The rows of a group lie close to one hidden flat surface of 9 dimensions, which passes through zero. Surfaces can cross.
In the rows, zero is written as 128.
Some rows, each with its group after it:
[110 172 107 106  40 106 126  80 114 154  85 108 126 148]
z483
[150 177 107  85  53 139 130 105 134 178  73  92 100  94]
z535
[164 104 149 153 134 106  95  38 143  90 124 165 121  92]
z483
[156 113 144 172 123 146 120  78 151 164 104 131 180  65]
z600
[127 121 110 110 102 130 126 136 103 148 121 120 108 102]
z535
[176 120 121 128 117  92 143  79 121  98 111 109 135  62]
z535
[149  53 124 193 142 185 146 184  99 111 154  84 103 173]
z600
[ 85 102 150 140 113 101 128 124  76 145 144 159 112 145]
z483
[ 62 100 131 156 186 109 126 151  82 122 176 110 152 163]
z986
[ 89 122 155 157 166 158 162 122  91 121 192 115 133 130]
z600
[ 49 164 122 123 124 183 148 149 120 156 172 160 129 150]
z986
[153 123 154 119 128 140 119 149 133 154  97  67 107 112]
z736
[131 110 113 147 130  43 149 163 145 138  67 113 118  60]
z483
[ 81 132 146 115 151 151 122 140 122 108 159 122 140 129]
z483
[144 162 130  92 156 116 143 138 133  99 152 128 118 149]
z600
[129 147 115 118 115 160 140 183 168 142 110 138 123 141]
z986
[ 94 142  94 166 121 114 136 119 122 188 105  97 173 139]
z535
[147  64 135 146 174 125 109 213 103 165 133 121 130 168]
z999
[ 54 144 154 143 129 137 122 101 129 115 137  95 160 137]
z986
[ 98  71 101 154 117 180 117 170  70 183 137  83 123 121]
z600
[146 112 131 117 159 129  98 131 138  92 124  86 139 135]
z986
[161 127 126 135 134 156 125 101  85 183 148  95 114 142]
z986
[ 78 116 153 137 218 111 128 171 156  88 174 195  65 112]
z736
[212 107 120 123 174 118 121 128 129  45 154 102  99 188]
z483
[184 148  67 115 139 134 105  88 113 149 148 148 107 173]
z535
[ 94 123 137 117 127  91 112 110 120 119 130 164 140  98]
z600
[ 78 155 102 131 146 146 132 163 143 179 136 151  78 122]
z999
[111 160 156  98 139 205 114 163 152 177 133 104  88 139]
z999
[170 160 168  87 108 159 192 175 113 167 142 112  96 108]
z736
[124 115 195 169 111 146 121  84 170 132 107 170 159  83]
z535
[137 156 188 105 167 119 174 182 147 124 141 109  77 132]
z736
[146 153  54 141 153 104 139 144 125 173 127 120 153 173]
z535
[105 156 134 106 148 143 158 167 131 134 152 111 120 127]
z736
[ 96  91 173 156  91  84 113 112 117 164  97 196 140  93]
z986
[111  93  66 180 162 124  93 130 155 126 100  98 135  82]
z736
[188 169 140 130 135 121 161 129 180 106 112 115 125 151]
z600
[121  88 144 134  96 134 123 157 113 158 111 163 101 100]
z535
[110 136 131 131 116 143 126 170 126 165 119 120 100 185]
z535
[160 165 114 128 144 126 164 145 146 223 119 153 171  78]
z600
[127 124 159 122  93 111 126 145 137 151  76  95 121 118]
z999
[145 156 119 101 139 142 130 133 122 168 124  65 178 119]
z999
[123 177  71  99 167 133 139  61  95 124 187 106 132  87]
z999
[174 157 102 122 131 169 147 144 131 162 142 117 108 158]
z986
[ 81  94 165 114 113 110  74 132 160  90  85 144 157  86]
z986
[ 77 127 132 116  90 107 145 146 124 120 111 140 151  88]
z736
[171  92  77  62 111 117  58 160 133  81  88 114 119 125]
z600
[122 138 101 110 124 163 143 201 126 192 136 162 115 136]
z986
[ 98 153  83 144 111 113 154 133 121 143 129 139 140 156]
z999
[116 140 134 119 117 157 121 126 159 106 123 122 159 119]
z483
[151 100 140 122  71 116 107 107  99 152 107 178 133 138]
z736
[112  90 142 119 187  82 108 139 114  69 152 131 103 104]
z483
[127 110 109 133 148 195 127 162  85 190 174 141 107 155]
z535
[136 135 100 126  97 146 127 103 118 155 136 181 145 125]
z736
[123 132 104 126 135 148 119 119 108 165 147 132 117 118]
z483
[ 93  91 137 152 110 144 109 104  76 163 159 190 120 130]
z483
[188 126 104 158 166 188  99  53 148 119 153 131 108 102]
z736
[168 123 105 118 117 131 136 200 171 127  89 120 126 140]
z600
[137 149 124 136 125 129 118  78 161 122 108 119 144  81]
z483
[134 179  59  87 140 161 116 135 135 173 145 149 142 136]
z535
[121 115 147 144 157 163 108 154 144 127 148 137 135 192]
z999
[143 144 100  82 190 106 127 166 123 161 166 197 156 103]
z986
[126 137 114 156 206  99 159 164 151  97 165 151  95 153]
z736
[105 201 152  88 100  83 161  82 115 105 120  64  97 149]
z600
[133 134 129  93  79 174 144 100 105  78 165 155 100 123]
z999
[167 174 119 143 111 111 154  69 173 122 107 160 113 100]
z999
[154 172 101 112 138 109 141  99 115 175 118  72 120  97]
z999

New rows. What belongs after each?
[ 84 115 157 139 133 133 106 115 117 152 134 143 149 129]
z986
[199 178 115  95 154 158 129  62 133 131 155 107 129 124]
z986
[109  99 127 126 147 141 106 129 122  78 152 135 134 115]
z483
[116 109 118 129 127 122 120 128  97 154 136 138 123 122]
z600
[120  92 129 128 117 168 113  98  76 135 160 132 110  91]
z535
[125 105 109 111 128 139  83 158 178 122  99 180 177  76]
z600
[139 161 135 112 137 103 130 118 154 162 113 166 162  97]
z986
[122 182 117 110 137 192 138  89 163 116 167 175  89 110]
z999
[110 109 150 175  75 112 163 139 144 115  90 131 168 124]
z483
[177 105 140 129 140 150 123 126 115 105 157 145 102 144]
z999
[126  83 155 156 100 120 116 107 118  95 118 161  99 133]
z986
[130 111 153 129 121 109 102  99 119 146 107 127 144  97]
z986
[158 134 121 172  71 147 174 129 152 119  97 102 165 161]
z483
[160 155 112 155 157 138 139 129 185 167 105 140 108  98]
z736
[127  78 122 132 160 172  97 134 112 112 163 132 163  95]
z600
[110 153  99 117 136 124 127 128 122 176 121 115 116  90]
z483
[123  91 161 103 127 143 124 156  88 114 141  90 102 114]
z736
[215 147 157 132 139 162 153 109 165 141 132 146 123 102]
z535
[138 123 166 156 155 100 165 100 118  89 158 133 129 126]
z600
[156 146 179 172 140 106 159  96 144 166 119 145 127 131]
z483
[ 95 138 128 167 131 120 154  92  90 134 139  40 134 153]
z986
[123  75 134 141 115  95 101 117 114  92 117 154 123 115]
z600
[191 108 140 137 129 118 110 116 155 104 104 137 115 138]
z986
[136 161 108 119 170 152 106  83 139 100 173 135 146 174]
z535
[201 132 122 145 171 165 144 162 194 111 123 113 151 114]
z483
[140 152  89 148  90 197 146  99 164  93 122  82 181 129]
z483
[188 140 145 137 122  78 141  80 145 110 102 132 124 126]
z600
[104 128  87 109 108 145  97 171 126 175 110 156 112 148]
z600
[152 151 134 135  53 166 157 156 172 125  93 131 241 197]
z999
[127 102 108 191 101 164  76  79 120 220 120 223 130 172]
z535
[160 133  74 120 146  92 129 117 112 115 134 125 132 135]
z535
[124 141 156 159 131 102 156 172 154 134  97  84 123 200]
z535
[115 175  88 102 191 125 162 210 165 131 172 189 154 154]
z986
[187 132  83 133 146 107 146 115  93 131 141  83 108 163]
z535
[ 90 167 105 133 112 160 113 120 141 229 119 171 138 126]
z600
[110 148 133 121 107 106 136 123 131 127 110 109 130 132]
z483
[132 114 116 143 129 131 133 139 107 123 145 134 124 180]
z999
[160 127 120 134 160 114 124 108 127 123 135 100 189 135]
z999
[136  68 156 134 134  78 119 122  60  44 152  71 129 201]
z736
[138 141 140 152 163 126 149 159 173 140 123 153 167 134]
z535
[112 128 111 104 169 160  96 171 135 115 130  33 151 143]
z986
[185 164 129  88 145 112 139 147 193  78 112 138 141 130]
z600
[197  80 105 133  92 135 127 184 144  92  79 103  70 143]
z986
[ 51 145  91 119 192 129 111 174 122 188 143  96 181 113]
z999
[174 125 114 125  92  71 120 112 108 113  95 114  53 195]
z600
[124 156 202 161  83 129 182 131 143 153 113 133 156 197]
z483
[120  82 161 150 153  81 100 106 130  84 120 155  95  98]
z999
[174 104 117 153 122 105 143 129 132 104 121 142 198 153]
z999
[134 139 153 166  87 124 148  78 137 136 109 141 116 135]
z986
[134 155 138 151 108 164 157 110 147 128 149 174 101 174]
z986
[150 135 174 168 157  75 156 107 183  96  94 110 141  79]
z483
[113  98 184  92  91 119 141 178 128  89 104 124  83  75]
z535
[102 101 131 105 134 128  95 171 150  86 107 114 140 114]
z986
[154 112  14 109 110  45 114 145  76 146 105 140  99 147]
z535
[156 142 121 105 133 176 125 102 106 137 159 106 105 126]
z535
[108 128 171  76 125 172 106 165 100 158 140  87 111 145]
z736
[122 121 133 166 136 102 124 147 130 154 106 114 108 187]
z999
[152 172 143 144 105 125 138  90 174 127 100 123 115 163]
z600
[ 91  81 124 115 120 150  83 128 100  72 137  99 120 129]
z600
[ 85 134 102  97 102 135 131 143  82 177 129 104 130  76]
z986
[ 89 175 134 123 139 107 173 116 153  77 163 174 144 122]
z736
[123 103 148 128 112  91 150 170 140 120  97 144 136  66]
z535
[144  81 163 107  77 132 124 154 110  96 110 122 151 119]
z999
[155  78 122 163 169 102 132 118  80  73 168 103 102 173]
z986
[ 98 146 107 120 133 200  96 124 139 189 157 196 152 130]
z535
[156 153 110  89 129  79 131 188 177 106  96 171 110 152]
z535
[182 124 187 112 174 153  95 103 191 112 117 139 138  57]
z999
[149  80 130 150 113 147 122 178 165  84  91  99 144 117]
z600
[117 181 179 103  80 171 120  78 146 124 129 134 154 192]
z483
[143 115 142 151 137 116 123 163 128 168 100  90 124 184]
z999
[177 113  95 102 126 122  69  69 111 106 129 155  91 121]
z483
[127 143 157 102 108  96 103 107 157 124  88 146 131 105]
z483
[161  71 120 125 154  72 150 164  61 109 151 119 108 117]
z600
[147 139 136 125 131  63 148 151 158  74 120 185  84 182]
z600
[214 123 106 110  93 102 119 127 143 132  60  73 120 122]
z600
[168 121 134 131 119 128 122 148 158 151 112 197 108 139]
z535
[ 89 110 145 123 170 143  94 140 130 116 150 136 122 114]
z999
[107 175 145 124 172 124 161 189 183 115 127  92 161 173]
z535
[180 111 129 145 200 108 179 198 142 112 155 130 148 119]
z535
